There are 3 ways to turn a row about zero (a turn may also mirror it). The second row of each pair is the first, turned, with some noise. The first 27 pairs use one turn. New pairs use 3 turns, one after the other, and a turn may come again.
Some pairs, each with its turns in order after it:
[-13  -4 -26   5  15  -9  -6  15]
[  1   3 -29   3   1 -19  14  -2] : q_499

[ 36  11  31   8   0  -2 -22 -11]
[  9 -13   9  -2 -33  36 -20   9] : q_499

[ 32  15  10 -21  10 -19  20  -4]
[ 12   8  -5 -31  -9  -7  26 -26] : q_988

[-16   2  14  24  35  14 -14  14]
[-30  12 -32  -1 -14  -2 -15  32] : q_499

[ 34 -37 -18  -4  13  -5 -20   9]
[ 11 -23 -33 -30  -2   4 -14 -28] : q_499

[ 30  20   8  17 -29  21 -30  26]
[  9  14  51   9  37  -1  -1 -12] : q_988

[-7 29 13 -7  3 37  7 -3]
[-26  22  -8  12  19  15   0 -25] : q_988

[ 15  -6   1  15  22 -11 -26 -10]
[  1 -11  16  -7  23  -9  29  -1] : q_559

[  9  27  32 -28  -4 -18 -15   4]
[ -5  36  20 -34 -14  14   4 -12] : q_988

[-22  23 -27  20  23   7   4 -26]
[-23   6 -35   9  14 -31 -20   6] : q_988

[18 19 -1  1 -2 26 -9 -2]
[-12   3   9  -1  29   0  -2 -19] : q_988

[-18  17  15  22   7  34  12  35]
[ 24  -3  20   2  11  -5 -53   2] : q_559

[ 25  10   5  32 -11 -32  36 -21]
[  9 -21   4  37  15  44  19  -4] : q_499

[ 31  12   4 -25 -26 -34 -37  30]
[ 28   4   3 -29 -48  13  29 -25] : q_499

[ 29  11 -19  -7  35  31  11  26]
[ 39  28  13 -25   0 -25  -5  30] : q_559

[ 17  26  26  10  10  17 -20   5]
[ 28   0  27  22   8 -17   2  -6] : q_559

[  4  -1  -5  13 -25 -32   4  -1]
[24  5 -4  4 10 18 26 -6] : q_499

[ 25 -33  -5   6  20  -8 -21  -6]
[  3   2  -2 -21  33  -2  35  -7] : q_559

[  3 -24 -33   6  14  30  18  22]
[ 23 -32 -28  26  23  10  -9 -12] : q_988

[-21 -26 -31  33  18  -6 -16 -26]
[ 29   2 -46  11  28 -11 -18  15] : q_499

[  5   1  30 -35  21   5 -28 -17]
[-29  -2   9 -39 -14  29 -18 -20] : q_988

[-23 -25  26  -4  32  -9   4 -27]
[-14 -17 -25  17  39   4   8  25] : q_559

[ 27  13   1 -30  18 -13  29 -32]
[ -3  25 -10  21 -15   3  31  42] : q_559

[ 22 -28   2  12  15  19  10   8]
[ 21  16   1 -21  26  14   0   8] : q_559

[  2  35   5   3  25 -25 -34  35]
[-15   3  37   3   9 -57   0  -9] : q_559

[ 27   2 -20 -18 -10 -26  21 -24]
[ 10  -7 -15 -36   1 -17  36   9] : q_988

[  3 -31  -2  11  14  15  20 -27]
[ -9 -12 -10   5  35   5 -31  -5] : q_499

New pairs. What belongs after each?
[ 31  -6   3  22   6 -29  32 -25]
[ -7 -40   0  25 -25 -13 -23  24] : q_499 q_988 q_988

[ 14 -18  -4 -27   3 -35 -32   2]
[ 15   5 -40  -6 -34  23  -5 -11] : q_499 q_988 q_988

[-33 -17  36  29  25 -31  22  18]
[ -7  24 -57  -1  -9  16 -18 -37] : q_559 q_559 q_499

[ 28  33  31  19   4 -35 -31  -9]
[-36 -17  18  18 -26  43 -17 -18] : q_559 q_988 q_559

[-11   4  18 -37  -2 -35 -24 -12]
[ 12  -7 -29  20   5 -41  -7 -28] : q_559 q_499 q_988

[ 34 -18  17  22  -7  32   7   4]
[  4 -13 -29  -6  21   9  -7 -44] : q_559 q_499 q_559

[-28 -18  13 -34   4  -2 -33  15]
[23 20  8  6 36 32 26 14] : q_499 q_559 q_499

[-33  10  24  -9  25  22 -29   0]
[ 21 -40 -10  -6  17 -34  -9  -3] : q_559 q_499 q_499

[ -9  35 -33 -26 -13  10 -29  -4]
[ 44   0  -6  15 -13  38   1  19] : q_499 q_499 q_559

[  6  -2 -28 -12 -24  31  20  27]
[ 16 -16  36 -24  26 -15  20  -4] : q_499 q_988 q_499

[-10 -13 -17 -30  12 -19  31 -22]
[-49 -10 -15   1  -3  -1  -1 -25] : q_499 q_988 q_559

[-35 -23 -22 -25  10   1  32 -30]
[ 22 -33  11   2  28 -13 -29 -39] : q_559 q_988 q_988

[28 13 -9  5 -1 14 27 35]
[ 18   0   2 -36 -12  27 -21  -8] : q_499 q_988 q_559

[-10  18  22  26 -12 -13   7  25]
[ -7  15  10   1   1  32 -11  32] : q_988 q_559 q_499

[  0  21  26  24   4  24 -16 -36]
[  0 -16 -11  20 -30   4  31  39] : q_988 q_499 q_499

[-31 -32 -11 -21 -35  34 -21 -36]
[ 10 -23  10 -60   2  -1 -49   0] : q_988 q_559 q_988

[ 36 -37   4  -9 -28  20 -32  37]
[ 35   6 -19  -5  42 -40  24  28] : q_499 q_559 q_988

[ 26  10 -16  28 -25   3  30  18]
[  5  17  -5  38   9  -9 -17 -35] : q_559 q_499 q_559

[-31 -28   3   6 -26  22 -34 -32]
[-10  12  16  22 -27 -47  33  -3] : q_988 q_499 q_499

[ 32  -4  31 -37  11 -28  -6  -3]
[ 23   5 -32   3 -12   1 -37  31] : q_988 q_988 q_559

[-16 -13  -2 -25 -36 -30 -22  30]
[-16 -10  25  47  10 -32  10 -20] : q_499 q_988 q_499

[-11 -25  27  36  29 -37 -21 -18]
[-41  19  22 -29 -22  30  26   5] : q_988 q_988 q_499

[ -4  -6 -34 -33  23  12  -6  -9]
[ 21  -6 -23 -33  16 -26  18  -3] : q_988 q_988 q_559

[-25  20  -9 -28 -10  37 -20  37]
[ 41   3  28   3  -6  22 -14  41] : q_988 q_499 q_988

[-36  27   8  19  34  19  -9 -29]
[ 15  -6   1 -40  11  51 -16   0] : q_559 q_988 q_499

[-27 -16  25  19   3  23  27  -1]
[ 32  -2   1 -23  12  20 -10  30] : q_559 q_499 q_988

[-36   8   9  -1  -2  19  37  12]
[ -4 -10  39  -2  -2  40   8  -7] : q_988 q_559 q_988

[-34 -28 -31 -20 -23   3  22  10]
[ 14   0  26 -21  32  10  37  23] : q_988 q_988 q_559

[-23 -12 -34  25 -33  29  36  -8]
[  4 -18  -8  -6 -37  32  50 -24] : q_499 q_988 q_559

[ 27   3  30  23 -21 -37  -4  34]
[ 43  14  19 -18 -28  -3  20 -38] : q_499 q_559 q_559

[ 16  11  36 -18 -36  31  -6 -15]
[46 28 -8 27  9 23 -9  0] : q_559 q_559 q_559

